The first 7 rows are patterns. Each new row is the sum of 2 different patterns, raised or lowered, with some noise. Before adding, each is slid sideways (what falls off one end comes back at the other) and multiplied by a number that may be negative. Names go in the order of the patterns.
Some rows, each with the names of its patterns after it:
-13.1  23.2  5.6  -10.9  10.2  9.3  -20.0  10.0  13.1  14.2  -7.8  -10.7  -11.0  5.7  5.6  5.7  -9.3  -20.1  6.9  -7.3  4.4  8.5  13.6  2.1  -1.5  24.1  6.0  -2.8  28.5  -8.2 : bune
13.1  -19.8  0.0  -0.2  11.0  -4.1  8.9  -3.4  20.0  -8.6  -13.8  -1.1  -8.2  -0.6  6.7  -4.4  5.1  3.7  -21.4  0.1  -14.6  27.0  5.3  -2.5  -14.7  2.8  -1.1  18.1  26.9  -8.6 : gulot
16.9  -6.0  5.7  -17.8  -14.8  -14.8  -2.6  1.6  15.1  -10.0  -18.4  5.9  11.0  -1.5  7.8  -0.2  12.9  10.4  -3.5  14.4  20.6  7.2  -1.9  -0.8  0.4  13.5  26.1  -25.4  30.5  -14.8 : rav
-17.6  -6.8  3.5  28.9  -8.0  -5.4  24.3  27.9  3.6  -1.3  -24.8  26.5  8.5  5.0  7.0  -21.1  23.5  10.5  -12.7  -10.6  -10.6  -2.3  10.2  5.2  2.7  5.4  36.1  -12.4  -1.4  12.9 : nipuz
2.3  12.0  -13.6  -13.9  14.0  3.4  4.0  20.5  9.7  7.1  -14.4  -3.5  -6.4  19.0  -3.3  -6.1  -5.1  15.6  11.1  13.6  -7.3  0.3  31.9  -0.8  -3.9  22.4  -4.9  20.1  7.0  19.0 : Tam
21.3  -6.1  13.7  -15.8  9.0  -8.4  -6.0  5.8  -8.2  -15.5  4.5  -0.8  8.2  -5.2  -2.8  -1.2  7.5  28.7  0.5  -7.5  5.2  1.3  -12.3  30.5  0.6  -16.2  -16.2  18.1  -11.2  -9.6 : gak
2.3  -16.4  2.4  14.0  -5.9  17.0  0.6  13.6  11.3  -5.6  6.0  -13.8  -18.2  11.3  15.5  4.5  3.1  -18.7  0.0  9.3  3.6  -26.5  -3.7  5.4  10.3  -20.9  -12.3  6.5  16.5  -7.7 : Nitaf

New rows. What belongs after each?
0.1  4.0  1.6  -11.4  -11.3  -21.5  -20.1  -1.7  -8.8  -4.7  -7.2  -18.1  5.4  0.5  -6.9  2.1  1.4  27.4  4.8  -12.3  10.5  12.8  -7.6  17.4  -4.7  -16.5  -4.7  28.6  -31.1  12.3 : rav gak
11.6  30.4  -38.0  25.4  -0.2  24.9  -14.1  12.1  -7.0  -24.8  -6.9  -9.9  11.8  6.1  -1.8  -9.9  1.6  14.3  9.1  3.7  1.1  7.2  14.0  -0.7  14.3  13.8  -12.3  0.2  5.5  -2.1 : rav gak
-16.0  8.2  -8.7  -35.4  -1.6  -16.3  -21.8  -13.1  -27.2  -8.2  -22.8  0.4  -0.7  -6.5  -8.5  -17.6  -11.2  1.5  -19.1  -18.9  -13.5  19.7  -2.0  -5.6  -25.2  9.0  5.2  -8.0  -27.1  -7.8 : Tam Nitaf
-12.3  -6.0  2.8  -21.4  4.1  12.9  -12.7  12.7  -4.1  -20.4  -6.9  -11.3  23.6  16.8  9.3  -17.7  5.3  0.8  10.4  24.3  -7.2  26.3  -12.4  8.7  -6.8  17.3  4.2  15.1  -8.4  16.4 : gulot Tam
-19.4  -20.1  -26.3  -9.5  -21.3  -30.5  -21.1  -31.1  -24.5  -15.4  -36.0  -12.0  -20.9  -31.2  -16.7  -24.4  -4.0  -28.6  -24.4  -21.9  -9.7  -18.6  -5.6  -20.1  -30.6  -39.2  -12.1  -29.9  -17.7  -3.4 : Tam gak
-5.3  1.9  12.9  -11.5  -0.4  23.9  -2.3  -19.4  18.4  2.4  -5.2  36.9  7.5  -28.6  12.9  12.2  -1.1  21.5  -12.2  -29.3  -12.5  20.6  -7.1  -21.2  -0.3  -2.5  4.2  -13.7  14.9  3.5 : bune gak
-8.4  -18.5  18.0  -18.8  -0.3  -18.5  -37.1  6.4  -7.5  5.4  -7.7  -14.0  -13.4  -1.3  -15.2  -12.2  -51.0  -1.3  11.2  -12.1  -2.1  3.1  -42.1  -4.0  0.5  2.9  -4.8  0.9  12.7  -50.5 : gulot gak
11.3  1.4  -23.5  7.6  -11.7  26.9  12.4  10.9  -6.9  4.6  16.6  19.9  22.1  14.4  7.5  -18.6  17.7  7.3  5.6  7.0  16.6  -11.4  23.8  6.1  1.4  -1.8  -8.0  -2.9  12.0  3.3 : bune gulot
11.5  7.5  -19.4  -26.6  13.5  14.6  3.6  -4.0  -5.2  33.2  4.6  -11.8  26.0  10.2  17.1  -2.1  8.7  -3.3  17.6  9.0  -40.3  34.3  -16.6  14.4  4.7  8.4  -16.4  -30.7  -22.6  -12.5 : rav Tam
19.2  14.9  -8.5  29.2  13.0  20.4  9.7  36.5  -6.3  14.1  39.2  19.1  13.6  -2.3  12.2  19.1  14.3  -6.2  12.4  11.2  1.1  21.6  4.9  8.2  -1.1  15.9  12.2  50.6  31.1  1.0 : Tam gak
5.7  0.6  4.0  10.5  5.5  -0.4  -6.7  26.1  -9.8  22.8  -13.9  14.2  -2.3  39.9  23.7  19.7  3.9  10.1  -2.4  28.2  39.5  0.3  8.8  0.6  4.8  10.4  6.4  -0.7  16.9  -2.4 : gulot rav
23.0  42.6  10.2  -8.3  20.9  20.7  19.7  28.3  27.3  8.0  25.2  14.6  33.4  -2.3  54.2  33.9  6.7  13.9  15.6  32.7  33.9  53.1  19.5  30.0  10.6  33.2  19.5  34.4  13.2  34.0 : gulot gak
17.8  3.3  -5.2  21.3  11.9  4.0  4.8  -2.2  7.3  -4.3  20.1  25.5  -15.6  -6.3  7.8  -14.0  31.1  19.1  -14.1  2.8  39.4  5.8  -1.6  16.1  19.0  10.6  -5.9  3.0  23.2  16.2 : bune Nitaf
-1.5  -2.2  -10.9  2.7  1.5  -2.3  -9.5  -2.1  0.9  11.3  -22.3  -8.7  0.4  -18.2  2.0  -5.8  -7.6  -8.1  0.1  -20.0  8.2  -2.6  8.3  2.1  -4.0  -21.1  -4.2  -5.0  17.3  18.1 : gulot Tam
6.7  2.9  -0.7  -15.4  4.9  12.5  6.4  19.3  -5.2  0.4  3.3  30.0  5.4  1.3  11.4  -20.3  -0.5  11.2  20.3  -4.1  10.5  0.9  -9.2  3.7  14.5  -0.1  3.7  4.4  -5.0  12.5 : bune gulot
9.3  -18.0  -2.5  -12.5  -0.9  23.5  -25.4  33.6  4.7  1.2  -19.3  -0.1  -17.3  4.6  -12.6  -10.5  -3.8  33.7  -5.1  -20.1  -5.3  24.5  8.6  -1.1  -15.7  15.7  4.4  10.9  8.0  2.2 : rav Nitaf
25.2  34.8  38.1  47.4  -3.7  43.7  9.2  46.4  17.6  23.1  6.9  20.4  18.4  29.3  20.2  34.2  33.2  9.4  26.0  44.3  18.8  39.7  26.8  43.8  31.9  27.7  26.7  31.0  37.4  24.5 : rav Tam
-0.9  17.1  -4.4  -2.6  -8.0  3.2  -3.2  -2.3  23.7  -1.2  -2.2  14.3  -1.8  -0.7  -13.5  21.9  12.3  -0.6  -19.4  8.4  12.5  25.1  -17.6  -4.4  -2.8  7.9  19.3  -27.7  2.5  17.8 : nipuz Tam
-3.7  6.5  -15.5  -42.2  -14.6  -14.4  -27.6  -7.2  -28.3  -44.4  -28.5  -5.4  -56.1  -28.0  0.9  -43.0  -5.2  -49.5  -18.7  -42.9  -27.4  -24.4  -16.7  -22.6  -28.3  -23.3  -16.7  -41.4  -30.6  -27.4 : Tam gak
-16.8  -6.2  -2.1  5.7  12.3  -11.9  -18.0  -14.8  -9.9  -16.8  8.9  9.8  -9.0  -15.3  9.3  4.1  -0.9  -18.1  -13.3  16.6  -0.1  2.0  -1.0  -19.7  9.8  -2.2  -13.2  2.5  -11.2  2.5 : gulot nipuz
10.8  -20.9  -0.7  11.6  -12.2  -1.4  23.0  -6.6  -13.4  -13.8  3.7  11.4  20.2  -20.4  10.0  -15.4  13.8  8.8  -4.6  -6.3  -14.6  -17.2  -14.5  -3.7  6.4  -25.7  -16.4  3.1  -18.0  2.4 : bune rav
-27.6  -6.8  -49.0  -35.2  -23.8  -37.4  -26.0  -44.2  -27.9  -14.2  -16.0  -25.7  -41.4  -9.9  -48.4  -13.7  -38.1  -40.6  -19.5  -8.6  -19.2  0.0  -16.3  -25.6  -52.7  -10.7  -4.9  -42.5  -48.0  -22.8 : rav nipuz
2.4  21.2  -0.4  6.5  31.8  -9.0  -7.8  18.4  -9.4  -7.8  13.9  18.9  -9.1  22.8  -9.5  -17.5  -9.0  6.2  5.8  2.1  -10.6  4.0  -14.6  13.3  -26.1  11.4  -7.0  -12.0  9.2  -2.6 : nipuz Tam
4.7  5.2  -6.9  -32.4  -1.0  -2.9  -9.1  0.4  -5.2  -14.3  -20.7  3.8  -19.4  -18.5  15.8  -14.2  -1.9  3.0  -6.4  -7.8  0.6  -9.6  8.8  -7.4  -4.1  7.9  14.5  5.3  -10.4  -17.4 : bune Nitaf
-7.4  1.2  -27.9  -8.1  -8.4  -11.6  -22.1  -29.7  1.2  -36.0  -16.1  -10.7  -5.2  -16.7  -10.5  -5.9  -0.7  -21.6  -14.5  -31.0  -1.0  -17.7  -34.5  -14.4  -25.1  -7.1  -11.3  -16.2  -46.7  -24.3 : nipuz gak
-9.9  -0.8  -3.3  9.2  -14.4  -0.1  11.5  18.0  -12.8  -12.0  -17.6  4.2  1.8  0.5  -17.1  -40.6  -0.5  -4.7  -4.9  1.3  15.0  -25.9  -5.7  26.3  12.8  -20.7  26.0  -4.1  -28.7  18.2 : bune gak
7.6  16.2  27.3  33.0  20.0  11.2  23.9  2.8  50.8  11.1  49.5  16.6  31.4  41.5  45.8  35.5  59.7  23.2  15.6  34.9  39.3  32.7  30.5  26.7  12.6  29.4  37.9  29.3  13.2  21.1 : bune rav
20.8  -10.2  -16.8  4.5  32.6  1.7  -13.7  19.1  33.3  16.6  -2.0  -18.3  17.9  12.4  15.3  6.6  -6.8  25.3  20.5  -1.2  -9.2  -2.6  -6.4  2.6  14.6  15.9  11.1  38.4  -18.5  2.8 : nipuz Nitaf
0.8  -11.0  -6.7  -6.9  3.4  -11.4  19.0  21.6  -7.1  -5.2  -4.5  -16.2  -0.2  9.9  -6.6  21.1  -5.7  -3.4  -2.3  7.2  -7.8  -21.3  -18.7  -13.3  5.8  8.8  -31.8  -12.7  5.8  -10.0 : rav Tam
-3.6  22.1  14.4  13.3  34.5  -0.9  -13.4  31.9  -1.7  41.6  12.4  21.5  10.2  31.7  40.9  49.0  16.8  23.5  3.5  22.7  27.9  12.3  11.3  2.2  7.6  21.9  -13.6  17.2  33.3  -10.9 : bune rav
-6.5  30.4  31.4  -6.0  14.5  14.1  -4.2  14.4  39.2  10.4  6.1  -7.4  20.4  29.2  25.5  -6.5  8.8  13.7  28.9  16.3  2.7  24.3  23.1  4.5  5.2  2.4  18.4  5.8  6.6  26.8 : bune Nitaf
-7.2  10.5  35.5  -0.7  -5.9  -16.7  -3.6  11.8  12.6  -26.9  3.5  10.9  -5.5  -16.7  -21.1  31.5  23.4  -6.4  -7.0  -11.2  4.3  31.8  20.4  11.9  15.3  -0.7  14.2  -3.1  18.7  -13.9 : gulot Nitaf
9.2  -15.9  12.0  -12.4  14.1  -7.3  2.6  11.9  -1.9  16.7  23.4  -2.6  -3.2  -3.7  6.1  15.8  6.1  -4.6  -15.2  18.6  9.7  -1.8  -1.1  23.7  -6.6  0.5  6.1  18.1  -7.5  19.5 : gak Nitaf
19.6  17.3  15.3  -3.5  10.6  14.2  20.1  -7.8  -7.7  -2.5  21.5  13.9  -14.7  6.4  2.5  7.3  0.8  4.3  -2.8  0.0  8.3  13.5  33.7  33.6  3.3  8.6  2.1  1.0  15.8  4.0 : rav Tam
-1.6  -6.6  -27.8  2.4  -2.5  9.3  -6.1  -20.4  -25.8  -1.6  -6.4  -20.3  -4.1  -7.3  -25.7  15.7  -19.0  -14.3  -27.1  6.3  -8.1  2.4  -3.0  -12.1  -8.8  0.6  -23.0  -20.4  -7.3  -2.7 : Tam Nitaf
2.0  7.4  -15.7  12.1  -12.4  16.2  -6.0  -13.7  7.3  -17.4  -10.9  -7.9  -8.8  8.6  -10.0  7.7  10.9  -4.7  6.0  -2.5  -7.9  15.9  0.2  -13.9  15.4  17.2  -7.6  -14.5  3.3  6.1 : gak Nitaf
10.1  4.3  -8.1  2.0  -38.3  7.6  7.6  -31.6  -35.4  -22.6  -6.0  5.3  -1.6  -15.7  -23.6  52.2  -45.9  5.5  -8.6  -18.0  -18.2  12.6  34.7  -1.3  -8.8  17.8  7.7  6.7  8.9  -35.4 : rav nipuz
1.1  -6.4  -25.9  -14.0  -22.7  -10.0  7.7  -30.9  3.1  -29.4  -28.6  -3.5  -10.3  -16.6  -22.1  -26.1  -40.5  7.3  -11.2  -4.0  -12.7  -12.7  -33.6  -12.0  -21.3  2.5  -23.9  1.5  -11.6  -7.1 : gulot Tam
-28.1  -33.0  -41.1  -11.9  -42.0  -28.0  -55.6  -23.2  -34.7  -12.9  -56.0  -44.7  -41.6  -36.8  -18.3  -36.0  -42.7  -33.7  -21.2  -18.4  -31.6  -32.6  -34.6  -25.7  -27.8  -55.3  -15.8  -18.6  -34.6  -22.3 : rav nipuz
10.5  -35.1  -34.7  -27.4  -59.0  -5.2  -37.3  4.8  -28.6  -19.7  -53.9  -40.3  -27.1  -23.6  -45.2  -5.1  -10.0  -23.9  -36.5  -33.5  -43.0  -9.6  -38.2  -39.9  -16.4  -17.3  -7.2  -43.5  -42.7  -28.2 : gulot Tam
-9.0  0.2  -5.1  13.3  11.3  40.3  -21.1  -5.1  38.8  -19.6  -13.2  21.7  16.1  9.3  -1.0  34.6  21.8  10.8  -19.0  -38.1  33.0  6.9  4.6  22.6  -11.8  23.9  -9.6  -17.1  -19.2  6.6 : nipuz Tam
-19.8  -44.7  -21.6  -41.1  -37.7  -4.4  -30.1  -0.8  -25.9  -38.0  -37.5  -16.9  -29.0  -5.8  -36.8  -53.1  -21.3  -8.1  -6.8  -29.4  -34.9  -13.6  -8.8  -36.8  -38.4  -31.8  -20.8  0.7  -25.1  -31.5 : gulot Nitaf
11.7  -15.6  7.8  -20.1  -7.3  -17.1  -11.9  3.5  4.4  -11.4  -26.5  -1.9  11.5  -5.6  12.7  7.6  5.1  0.7  -7.3  11.2  28.0  5.2  -8.2  -3.7  12.8  13.0  21.5  -31.3  38.0  -10.3 : rav Nitaf
-11.5  28.3  11.3  21.2  1.2  27.6  17.0  -8.8  -19.3  15.7  26.0  25.8  -17.3  5.7  1.9  5.3  17.3  -14.8  5.3  10.0  3.2  14.1  14.2  4.5  6.6  -0.3  -11.7  2.4  -1.1  23.0 : rav nipuz
44.5  24.2  23.5  26.9  17.9  60.3  5.8  37.8  0.8  27.7  14.4  32.4  8.9  9.8  11.3  43.3  12.7  32.6  21.9  -7.4  22.1  31.6  38.9  21.7  16.3  47.3  49.2  19.1  32.8  21.7 : rav nipuz
2.9  -6.6  -2.9  -6.0  -22.7  -26.8  -5.5  0.8  -1.2  -9.6  -26.9  -21.1  11.3  -25.4  12.3  -8.7  2.3  -10.0  24.7  10.7  5.2  15.1  -10.5  -24.1  18.5  13.6  -15.4  -5.8  2.3  -22.1 : bune rav
12.3  14.1  10.6  41.2  2.0  11.0  16.3  -18.3  6.0  17.7  29.3  5.0  14.0  11.9  31.6  23.2  18.6  -17.5  37.2  22.2  2.7  19.2  -12.2  36.5  14.7  6.1  7.1  -0.1  13.7  27.6 : nipuz gak
-5.5  -2.9  -14.9  -3.7  -0.4  21.3  8.3  -18.8  13.2  9.0  -4.6  -1.4  1.5  14.9  -7.0  -4.9  16.9  -1.0  15.2  11.4  -16.2  -2.4  22.4  18.5  -27.1  43.7  -18.2  7.8  -13.7  12.7 : bune rav
27.4  3.3  24.5  15.7  34.4  14.8  22.5  34.9  18.8  21.7  42.7  11.8  12.5  26.8  23.8  14.5  24.4  19.9  -7.7  24.0  30.2  23.9  14.2  18.7  -2.5  22.0  30.6  30.7  4.6  13.8 : bune gak
21.1  25.8  16.9  15.9  5.6  9.0  9.6  12.6  3.1  -5.2  8.6  5.9  5.2  2.1  2.4  -2.0  -2.2  -17.4  20.1  13.4  6.7  -1.5  -0.4  -11.6  38.3  2.9  12.5  2.5  0.9  3.9 : gulot rav
3.2  17.0  -13.7  8.6  7.8  -7.0  4.6  1.7  12.1  -7.2  -6.0  7.0  -26.5  -3.3  18.1  -3.5  1.2  12.1  -17.9  -4.3  22.9  -2.3  -23.5  -10.2  9.9  15.3  -4.3  -10.2  3.2  10.1 : bune Nitaf
22.4  2.0  -7.4  -27.5  26.7  -29.5  17.2  -29.2  15.4  11.6  17.7  22.4  14.2  -0.7  5.6  -13.1  7.5  36.3  -1.6  7.5  -21.5  -9.3  4.8  5.6  -7.4  6.7  -25.9  -38.4  4.3  -9.0 : gulot rav
14.5  9.1  -5.8  2.2  8.5  -13.7  3.6  21.4  9.1  4.1  -21.1  -9.7  4.1  11.8  3.7  -4.6  -22.9  -12.7  1.5  -4.8  16.7  8.9  1.6  -7.2  16.8  -1.7  1.2  4.6  0.7  1.7 : bune gulot
-25.9  19.8  -11.8  -3.9  -10.0  7.8  18.7  14.6  -19.7  0.3  -10.4  -4.2  22.1  -17.4  -14.3  -10.2  -7.5  -6.2  -1.7  -0.1  -4.6  -13.3  -19.4  -19.7  -3.2  -3.3  10.2  -9.0  -19.0  12.9 : rav Tam
15.9  -27.7  -9.7  -0.7  19.6  -11.9  -2.1  -2.6  12.7  16.9  -0.5  -19.3  17.2  6.2  8.1  18.8  12.6  12.1  18.2  -17.3  -7.8  -2.6  -14.8  11.0  27.3  10.0  6.4  -29.6  -5.7  1.4 : Tam Nitaf
-3.3  -0.4  -7.8  5.5  -4.2  -11.8  1.4  12.2  -2.1  -15.7  15.3  1.0  11.7  -16.9  0.2  -11.7  2.5  4.1  -21.8  -6.2  6.5  -12.4  8.5  -13.7  -4.5  -9.1  4.0  10.3  9.2  5.5 : Tam gak
21.0  15.5  14.2  17.6  28.9  11.7  6.4  6.6  6.9  2.6  5.3  14.0  24.6  17.4  -5.7  -1.5  -2.3  40.2  17.5  -9.2  -4.0  17.1  17.0  12.8  27.7  8.0  33.5  -12.2  13.1  -0.2 : gulot Nitaf
18.3  -4.8  -16.2  -0.4  24.2  -5.5  10.4  -17.3  18.5  -1.9  5.2  0.1  -13.6  3.7  10.9  -0.9  -6.0  -3.3  -2.4  2.3  5.5  -0.4  0.7  38.7  -8.9  7.7  -6.7  -15.8  -3.9  10.6 : gulot nipuz
-2.8  1.1  -4.6  -16.3  -14.6  -16.0  4.2  -8.4  3.9  -13.3  -1.7  2.7  0.6  -23.5  9.2  16.6  -20.7  -22.9  19.0  -20.3  0.2  9.1  1.8  1.3  -10.4  -14.6  -25.4  -2.3  -3.4  -10.8 : Tam gak
-23.7  -22.4  -26.3  -17.5  -32.2  -54.0  -0.7  -28.0  -45.4  -7.4  -7.9  -16.6  -38.6  -22.2  -34.8  -11.0  -64.7  -3.7  -30.7  11.2  -42.7  -6.0  -5.6  -6.5  4.4  -36.9  -37.3  4.7  11.2  -12.2 : rav nipuz
-4.3  11.7  54.3  -2.2  3.0  37.6  32.8  25.6  14.6  51.1  38.7  27.3  -1.5  -22.4  48.4  22.5  20.0  38.2  4.3  39.6  7.6  -1.1  -2.6  21.8  8.3  15.3  11.9  30.1  28.0  55.2 : nipuz Tam
9.2  25.4  23.6  38.3  -8.3  13.2  20.4  5.4  3.9  5.4  39.4  -5.6  5.9  25.3  29.1  18.0  6.4  -3.2  44.7  11.3  6.0  14.2  -8.6  41.8  20.5  -5.0  -0.1  18.3  11.7  16.7 : nipuz Nitaf
-19.4  16.8  19.9  -44.0  19.5  24.6  -10.2  21.1  37.9  -0.5  -27.5  6.3  24.9  -0.2  -4.2  3.8  8.9  32.0  -4.4  23.3  1.2  13.2  27.1  -17.4  -10.1  23.7  24.7  -0.1  9.9  5.4 : bune nipuz
20.2  -23.5  -20.5  -15.5  -17.1  17.4  -23.5  -30.7  6.1  6.0  -7.8  0.0  -23.8  -13.3  -17.9  -10.7  -41.3  13.3  4.4  -23.2  7.0  -2.2  -18.6  -34.1  -1.6  7.9  -22.5  -24.2  -19.0  -2.0 : nipuz Tam
